The rows of a group lie close to one hidden flat surface of 8 dimensions, which may be shifted away from zero. Surfaces can cross.
Known rows, each followed by its group:
[  1.2  11.7  -0.6   6.6 -19.9   2.3   2.1  -5.5  10.3 -23.1 -23.3  15.3
  31.6   8.6   6.7] -> S
[  3.3  21.4 -11.0  -7.5  -6.5  31.6  -2.0   7.3   0.6 -24.1 -14.7 -27.5
   6.8  18.2  -3.2] -> X
[ 19.8  -4.5   6.3  -4.7  -5.3  20.8   2.2 -11.0   8.6  21.3  -1.2 -17.1
  14.9  -2.6 -16.4] -> Z
[ 15.3 -18.6  17.7  -1.0   7.6 -17.3  -7.0  16.1   4.8  18.8   4.3   7.9
 -37.9 -14.3  -1.1] -> Z
[ 26.7  -3.0   2.7 -16.6  -0.7 -21.2   6.5  13.5   0.2 -11.4  -9.1  21.1
 -11.7 -12.5 -11.7] -> Z
[ -6.6 -15.7  12.8  20.5 -13.0  -9.6   0.8  -6.2  19.1 -10.1 -18.6   0.0
   6.0   5.0  20.2] -> S
[-22.7  25.6 -14.4  11.1  13.0   9.0 -16.5 -12.9 -16.7  41.2  15.8   5.0
  16.6   0.0 -19.9] -> S
[  3.8   9.7 -20.0  -7.3 -18.3 -11.5  11.2 -20.0  -6.6  -5.8   5.3  19.9
  31.4  -7.3 -14.7] -> S
[-20.5  -1.6   0.5  17.7  -4.1  -0.6 -14.1 -10.7   2.7  27.9  10.2   5.4
  -4.8   6.9   1.7] -> S
[ -2.3 -19.7   9.8   1.1  16.2  -3.7  14.2  15.9  14.3   6.7   6.7  31.6
   6.7 -23.0   9.2] -> X
[ -9.9  -0.6  -8.2   7.7  -6.9 -27.3  -2.5  -8.6   1.7   1.0 -16.9  -1.0
  -6.7  12.8  -3.6] -> L
[  7.9   4.0  23.5  23.2 -17.9  -8.7 -30.2 -10.7  -1.1   6.4  -4.8 -10.4
 -14.7   1.0   9.2] -> L
[ -1.7 -21.4  16.6  -7.1  -8.3 -14.3   1.0 -10.2  -7.4   4.8   9.7  30.1
  -5.2  11.3  24.0] -> N
[  1.4 -21.4  -4.3 -13.1   2.2  -6.4  37.2   6.4   4.1 -56.9  -4.0 -19.4
   7.4  -5.3  22.0] -> N
[ 15.0  23.3  -1.7  -2.4  -0.3  -5.2  -7.2   2.5 -12.5 -11.6  -8.3  18.6
  18.7 -11.3  -6.4] -> Z
[ -3.9 -15.4  -3.8  -6.0   9.2  -1.6  23.6  -9.1   2.5   7.2   2.0  10.3
  25.5  -5.8   0.4] -> N
[-16.7  16.5 -18.4   5.3  35.6  21.1   8.0   9.3   3.9  34.5   1.2 -12.2
  14.6 -17.4 -27.0] -> N
[-6.1 -1.8  1.8 -4.8  2.7 15.4 -6.0 -6.9 -5.0 31.5 29.2 14.3  0.3 -1.0
 -8.1] -> X
[-13.1 -27.3  -5.4  10.0  -9.9 -10.5  11.3 -22.0  19.2  41.4  14.4   1.0
   4.0   1.0 -13.0] -> N
[  6.5  18.3   8.3  -4.6   4.8  11.2 -23.4   1.1 -17.9   9.6 -12.5 -18.9
 -16.6  25.5   0.4] -> L
[ 10.8 -14.7  11.0   2.0   0.5   1.9  10.8 -16.2  -1.2  -2.1   7.3 -12.9
  19.2 -20.2   7.3] -> N
[  3.2  -1.4 -11.7 -16.2   5.6  -2.9   5.6   9.4  -1.4  10.2   1.8   1.9
 -19.3  10.4 -13.9] -> S
[-20.7  20.4   9.1  32.0  12.1 -22.5 -18.9  -9.4 -25.7 -25.3 -18.2 -22.6
  13.2  -8.8  28.5] -> Z
[-17.0 -13.5  30.3  28.0  18.6  14.3 -22.8   1.2  -0.4  31.6  16.8 -17.6
 -17.3  -8.9  25.5] -> L
[  5.4   1.7 -17.2 -10.2 -25.0   0.9   8.4  11.5  24.9  -1.1   4.7  30.1
  -6.2   5.4 -21.6] -> S
[-20.0  13.9  -0.6  14.2 -21.7   8.1 -19.5 -11.8   9.1  15.2  -8.3  25.8
  15.5  27.5   4.3] -> S
[-18.6  46.7 -16.1  10.6  16.6  10.3 -20.9  15.2 -13.8   2.6  -5.4   1.8
   2.8   4.0 -12.8] -> N
[ 39.3 -23.9  66.1  17.1  -2.7  19.3 -13.7 -39.5 -20.6  -7.8  -2.7 -39.4
  39.2 -26.0  47.8] -> Z
[-11.2  -7.6   9.1   2.0  17.6   4.6   5.8 -23.8 -27.0  12.8  25.6  -3.9
  31.9 -15.9  20.8] -> S
[ -3.3  -8.3  20.7  14.9   3.1   3.8 -18.5   9.3  -2.4   9.5  33.0   2.1
 -23.1 -26.7  14.2] -> X
[ 40.9 -16.1  16.7   4.2 -19.9 -14.6 -11.1   2.0  18.2 -18.5 -40.5 -71.3
 -51.3  12.8  -8.9] -> Z
[ -5.2  -6.3  19.0   4.1   6.3   5.8 -10.9  36.0  20.5  10.9 -10.9  41.9
 -28.5   9.0  14.1] -> X
[ 43.7   0.6  19.2 -28.7  14.3  61.4  11.0  29.4  12.4   3.7   9.5  17.6
  10.3 -22.2 -13.7] -> L
[-10.6 -19.0 -17.7  -8.0  -4.7 -24.6  31.0 -16.4   7.3  -5.4 -23.8  -4.1
  20.5  19.5  -0.5] -> L
[ -3.4  -3.5 -16.6 -10.9  18.1  16.2  25.2   3.2   6.4  14.5   8.3   7.4
  23.7 -14.9 -17.5] -> N
[ -3.0   0.6   6.6   4.3 -10.0  -0.4 -23.6 -27.9 -18.2  26.7  22.4 -20.2
 -12.8   7.0  -4.6] -> X
[ -5.8 -10.0  14.9  -1.0   8.4   8.8   3.3 -14.9  -9.4  19.6  14.6  29.2
  30.8  -7.9  15.7] -> N
[ 27.5 -17.9  18.3 -26.9 -25.5 -32.9  -1.7  -3.7  -4.9  -9.8  -6.5  52.2
 -12.5  14.2   9.8] -> X
[-15.6  -7.3  -7.0  12.3  -1.7 -14.1  -9.8  -9.0   7.0  33.4  -5.0 -18.9
 -23.0  16.8 -13.2] -> X
[ 24.2  10.8  -3.9  -6.2 -19.3  -6.2  -2.0   0.7  10.7  -1.6  -2.4  32.2
   6.5  -9.8 -22.0] -> L
[  3.6  10.7   7.5  -1.9   8.9  23.7 -24.4  37.1   9.9  11.5  14.6  -6.3
 -57.9   1.6  -8.5] -> Z
[-14.0  -0.6 -20.3  13.2   3.3 -13.8   0.8  -9.4  11.2  41.0  14.8   0.5
  -7.0 -10.9 -33.2] -> S
[-10.2  -9.9  18.2  23.5  11.5  -8.5  -4.5 -22.0 -17.1  11.3   9.5  -8.2
  24.6 -18.7  25.8] -> Z
[-21.0  14.4  -9.8   1.8  56.9  10.2  12.8  27.1  -6.7  14.1 -17.5 -16.2
   0.2  -7.1  -1.4] -> N
[-24.8  -4.0 -15.7  15.3  -6.4 -25.0   1.7  -1.0  17.0  23.4  15.5  34.2
  -6.1  -7.9  -9.6] -> L
[ -3.4  -5.6   6.3  10.6   4.0   5.8 -10.5  -4.0  -8.0   7.0  42.6 -12.0
 -12.0 -34.7   0.1] -> X
[ -5.5 -14.8  13.1   7.5  -7.5 -18.2  -5.8  -6.4  -5.5 -18.8   4.6  -5.1
 -14.0   3.4  26.5] -> L
[ 28.3   5.1  24.4  13.9 -22.4 -44.0 -28.6 -28.0 -22.2 -11.0  -5.9  -2.5
  -3.6 -13.2   7.4] -> Z
[-35.9   5.0  17.8  26.6  23.1 -37.3 -12.2 -17.3 -29.8  18.1   5.9  54.9
  32.8 -16.7  37.5] -> L
[  3.1  16.2  -8.7  13.8 -15.6  -3.2 -31.2 -14.5 -16.5   5.0  35.3 -41.6
 -33.9 -13.3 -23.9] -> X

New rows. What belongs after each?
[  7.9   5.9  -9.9  -8.4   3.8 -14.1   5.1   4.1   0.9   8.9  -3.5  25.0
   6.2 -10.1 -17.7] -> Z
[ -9.5  -2.4  -4.8   2.8   2.8 -22.3   1.1  -7.2  -9.5   3.3  12.8  19.9
   3.5 -10.7   2.2] -> Z
[ 20.7  12.3  21.8  -5.7  16.3  24.5 -23.9  45.4   5.5   4.2   7.9   9.1
 -49.7 -11.3  -1.8] -> Z
[ -2.0  38.2  10.8   8.7  14.1   4.1 -40.0   0.1 -23.5  36.3 -17.9   6.4
  -2.2  15.1  -8.6] -> L
[  4.1  22.0   3.3   9.2  29.3  20.7  -8.4   1.9 -11.4  25.4  -0.5 -11.1
  20.6 -23.8 -12.2] -> N
[-11.6  28.8   1.9  37.1   8.3  13.8 -31.1 -24.3  -2.9  50.7 -16.9 -34.2
  23.4  -1.6 -22.3] -> Z
[  8.6   1.1 -18.0 -17.9 -18.2   9.0  10.8   2.1   9.3 -12.8  21.5   7.8
  -1.5  -5.1 -18.2] -> N
[  7.8  10.3  10.8 -10.3  -4.9 -14.6 -28.4  -7.3 -35.0  -4.1   9.8 -15.7
 -33.0  20.6   8.8] -> S
[  6.7  -1.0  -2.3 -12.4  -8.5  11.6   4.2 -15.4 -10.4  -8.4   4.6 -15.0
  10.7  12.4   0.9] -> X
[-20.2  -1.9   6.6 -11.7  15.6   2.8   2.1 -10.1 -30.7   5.3   6.0  15.0
  17.2  23.3  28.0] -> L
[ -1.8 -12.0   9.4   9.7  30.9  -6.6  12.1  12.6   9.0  17.6 -23.7  -8.0
   2.5 -14.9   1.6] -> Z
[ -4.3   6.2   7.0  11.7 -14.0  -3.2 -22.9 -24.1 -18.1   3.7  25.1  -3.2
   1.8  -6.7   8.2] -> Z
[-54.4   4.1 -15.2   6.4  -8.3  13.3   6.7  -0.9   0.2 -21.8  24.3  24.4
  17.1  17.4  34.0] -> N
[ 42.3   8.0  35.8  -2.9  -8.2  -7.3 -27.0   5.5 -17.9 -10.8   0.9  20.9
  -8.9 -21.6   8.6] -> Z
[ 11.5  -7.9  25.0  10.2 -26.1   3.7 -22.6 -18.4  -2.1  -7.4   2.5 -19.5
 -10.8  15.0  18.0] -> L
[ 23.9   9.8  12.5  15.3   8.1   2.1 -32.9  -0.8  -1.8  50.0   9.0 -34.1
 -35.5 -19.7 -35.0] -> N
[ 10.7  -6.4  22.9  -0.6  -5.5  38.8 -14.7  -1.9  -4.9  -5.4  25.4 -20.6
  -6.1  -1.9  16.3] -> Z
[  1.1  -6.4 -13.9 -17.5   9.6  17.3  22.8   5.2   4.8  11.0  19.3  12.8
  14.4 -12.9 -18.6] -> N
[ 12.8  11.9   1.0  -6.1  -4.2   4.3  -2.1 -15.0  -3.2  15.0 -31.8  -4.2
  22.5  21.3 -14.5] -> L
[ 13.5   2.8  14.6 -10.6  -8.9   2.1  -9.4  -1.8 -11.2 -10.1  -1.6  13.5
   1.4   5.8  11.8] -> X
[-19.1  19.1  -8.1  22.2 -21.9  12.7 -27.5 -12.1   0.3  11.7  24.9   0.9
  -0.7   3.5  -3.3] -> N
[ -0.9   8.7  -1.9  -3.9   0.9   0.7 -21.1  -1.2  -4.5  49.1  27.4  36.8
 -13.4  -1.5 -23.2] -> X
[-17.4 -19.2  17.5  10.7 -15.4 -16.9 -13.4 -11.4 -10.2 -15.9  19.0  -2.9
 -19.1  10.5  36.6] -> L
[  5.3  -3.9  10.2   1.8   1.0   3.2  -3.9   3.6  -5.8 -10.3  18.3   0.3
  -3.4 -22.2   9.3] -> X
[-31.4  -3.4  -2.0  16.2  37.8 -20.1   6.8   4.1  -5.5  13.5 -31.1 -12.9
   3.4   8.5  18.4] -> N
[-24.6  10.0 -36.6  -0.3 -16.9   0.3  24.5 -19.9  12.5   6.3   0.0  39.5
  52.9   7.2 -17.8] -> N
[  0.8  20.9  -2.5   0.2 -25.4  -7.1 -12.8 -23.0 -14.4  -3.5  -2.4  43.1
  39.6   8.4   2.8] -> N
[ 28.1   5.7  22.5 -11.0 -19.7  -2.1 -13.9 -15.0 -21.8 -16.2   7.8  21.6
  11.6  -5.6  12.0] -> N
[ 18.8   0.3  12.7  -3.6 -10.7   7.2  -8.8  12.2   0.3 -24.9  14.6  -0.8
 -17.8 -12.2   6.5] -> S
[ 32.1   3.7   7.7   0.3  -4.5  15.6  -6.2  -6.5  14.9  27.2 -18.8 -27.8
   0.5  -0.4 -30.4] -> Z
[ 28.2  -5.2  15.6 -13.7 -22.9   9.8  -4.7   0.1  -3.4 -30.5  -0.9  -7.1
 -10.1   7.8   8.8] -> L
[ 10.9 -14.0   1.5  -0.7 -11.5 -16.2   5.9 -15.8   2.7   1.7  -5.2  -3.9
   8.7  -4.8  -2.9] -> N
[ 19.9   5.2   8.3  12.3 -16.8 -23.7  -9.6  -6.5   5.7  -5.1 -19.7  10.1
   7.8 -11.7  -5.4] -> L
[ -2.3   5.4  -3.9   5.1  -3.2  -8.1  -5.6  -1.8  -1.4   2.9 -11.4  -4.9
  -5.6   8.5  -5.9] -> S
[-18.9  -8.6   1.9  10.2 -13.3  -1.5  -6.7 -26.6   1.6  27.6   7.0  12.8
  14.0  14.9   3.5] -> L
[-20.3  26.4  -2.6   1.1  35.1  37.2  -2.6   8.4 -17.3  19.1  14.8  21.0
  40.2 -17.0   1.4] -> N
[ -4.1  -1.8  10.1  21.6 -25.4 -31.6 -28.8 -28.9 -18.2 -13.2   9.6 -34.5
 -25.4   4.7  14.7] -> Z
[ -4.2   2.1  12.4  23.0  14.0 -31.3   0.2 -15.7 -16.3 -16.0 -29.6 -13.2
  30.1 -17.1  21.1] -> Z
[-16.9  -9.4  -7.2 -10.1 -19.1  16.3  -5.9  -9.3   5.7  15.3  22.7 -13.8
 -26.3  35.6   0.0] -> L
[  4.8  -4.5  -2.0   5.5  -6.9 -12.7  -4.0  12.3   7.4  -0.6  23.6   6.9
 -27.0 -23.2 -12.7] -> X
[-38.1  36.8 -19.4  48.0   7.7 -50.7 -25.6 -17.1 -19.7 -12.1 -41.3 -41.6
   2.8   4.5   2.2] -> Z
[ 31.7  14.5 -12.6  -5.7 -22.5 -14.9  -1.8  -3.7  -8.4 -36.9  13.9  -8.1
  -1.1 -33.5 -24.1] -> S
[ 20.0 -22.7  19.4   7.7  -9.9 -25.6   4.8 -38.1  -7.3   9.3  -4.3 -14.2
  23.3 -13.8   7.7] -> Z
[-32.6 -11.1 -18.3   4.0 -19.4  19.8  15.5  -8.2  14.2 -18.9  36.6   4.8
   7.7   3.7  13.5] -> N
[  4.0  22.4 -25.5 -17.3 -26.7  14.5   0.6  -9.9  -5.8 -17.4  16.0   5.6
  10.6  10.1 -23.9] -> Z
[-28.5   6.8 -16.0  12.1   9.9  10.3  10.4  -0.3   3.6  -5.7   4.2  -7.4
  21.3  -1.6   5.4] -> N
[ -6.3  -7.5 -10.7  -2.4 -31.9 -34.9   5.0 -26.3   5.3   3.1 -12.9  34.2
  18.4  21.8  -3.3] -> N
[ 18.8   4.7   5.3   6.4 -26.1  -5.3 -21.7 -38.7 -10.2  28.6  14.8  -3.1
  17.6  -2.1 -17.8] -> Z
[ 28.5  24.3  -7.4  16.5  18.8  22.8  -1.2   2.3  -0.9  -6.7  -3.6 -73.8
  12.3 -47.6 -35.3] -> N
[ -2.2  17.5 -29.5  -2.6 -26.5  14.5   8.9  -9.7   9.6 -17.2  19.6   3.9
  24.6  -8.3 -23.0] -> N
[ 29.3  -5.9   5.9 -12.4  -6.6  -0.6  20.6 -17.8  -5.8 -22.2  -2.1   2.1
  42.3 -22.7   0.0] -> N
[ -0.5  19.3  15.1  18.6  13.5 -16.8 -23.1  -5.1 -18.4  20.3  -3.0  22.3
  17.2 -23.7   1.9] -> Z
[-25.8  -9.3  -5.5   9.0  40.2   2.5  13.3 -15.8 -12.1  49.3  12.5 -10.6
  25.8 -11.8  -3.2] -> S
[ -5.9 -36.6  14.7   3.6  -7.7 -13.6  10.0 -13.1   3.5  -7.3  10.5  -4.7
  -5.7   1.9  29.8] -> N
[ 10.1   7.6  -8.1   4.5   2.7 -16.9   7.5  39.3  26.9 -20.6 -17.0  19.4
 -21.3 -24.2 -14.9] -> X
[-15.9  -2.7 -11.1   9.5  -1.6  -4.1   0.7 -13.4   1.6  29.1  10.8  11.3
  10.5   1.1  -8.2] -> S
[ -0.1  -4.7  -3.9   2.1  12.8  -3.6  25.4   2.0   8.8 -20.8 -41.2 -21.1
  27.0   2.9   8.5] -> X
[  9.4 -15.9  34.3  10.6  21.3  22.1   0.9  -4.7   0.5  18.5  -0.9 -16.7
  16.7 -18.4  19.4] -> Z
[ -4.2  -6.4  -0.3  16.5  -5.0 -18.4  -5.1 -28.0  -2.4  27.2   0.7 -15.3
   9.9  -4.3  -9.2] -> Z
[  1.4 -14.0  -8.3  10.8   8.1 -34.1  22.5   2.6  19.4 -15.4 -45.3 -20.5
   3.2  -2.8  -4.3] -> X
[-19.7  -3.7  10.3  10.4  14.8 -12.8 -11.5   0.3 -13.8   8.0  -2.6  -3.8
 -12.5   5.0  20.9] -> L
[-12.5 -14.0   0.4   7.8   3.8   9.4   4.5 -16.0   9.7  32.7  -5.0  -8.5
  13.9  11.6   1.9] -> L
[  2.4  27.5   9.9  21.8  17.5 -27.7 -17.5  -2.6 -17.5   6.6 -27.0  12.9
  21.7 -22.0   1.1] -> Z
[ 13.8 -21.1   9.3  -6.1   2.0   0.7  13.9  -7.0   2.7  -7.1  -0.8 -11.9
   7.2  -9.2   6.8] -> Z
[  9.1   3.1 -20.2 -28.1 -21.9  40.9  14.2   7.0   2.7 -36.3  45.9  -7.7
  -5.7  -2.6 -14.0] -> X
[ -1.8  16.1   3.7  16.2  -0.6  24.0  -2.9   9.0  16.1  -5.0 -10.7   5.5
  24.1  -9.9   1.4] -> S
[-15.9 -47.9   0.3  -3.1  -7.2  -2.8  35.6  -4.9  22.2 -23.3  -4.7 -34.6
 -11.0  21.7  27.0] -> X
[-12.5   1.3 -13.9   0.0   0.2  15.6   5.6  -4.7   5.9  13.8  12.3 -12.7
   3.3   5.0 -12.5] -> Z
[-33.6  34.6 -21.8  13.2 -11.2   0.8 -28.9  -0.4 -20.1 -12.2  28.1  -2.0
 -15.2   9.0   0.1] -> Z
[-16.9   3.5  -4.4 -19.3 -22.7 -16.9   2.5 -36.9 -31.6  -6.1   5.1  46.7
  40.4  35.0  23.5] -> L
[ -9.8 -33.3   1.7 -16.2  11.1   0.1  28.3 -10.8  -2.9  14.0  16.3  16.3
  15.5   1.2  13.9] -> S
[ 18.2  24.6 -29.4   6.3 -30.2  -4.6  -5.1 -16.8  13.7   1.3  -0.4 -17.3
  10.2 -11.7 -50.4] -> N
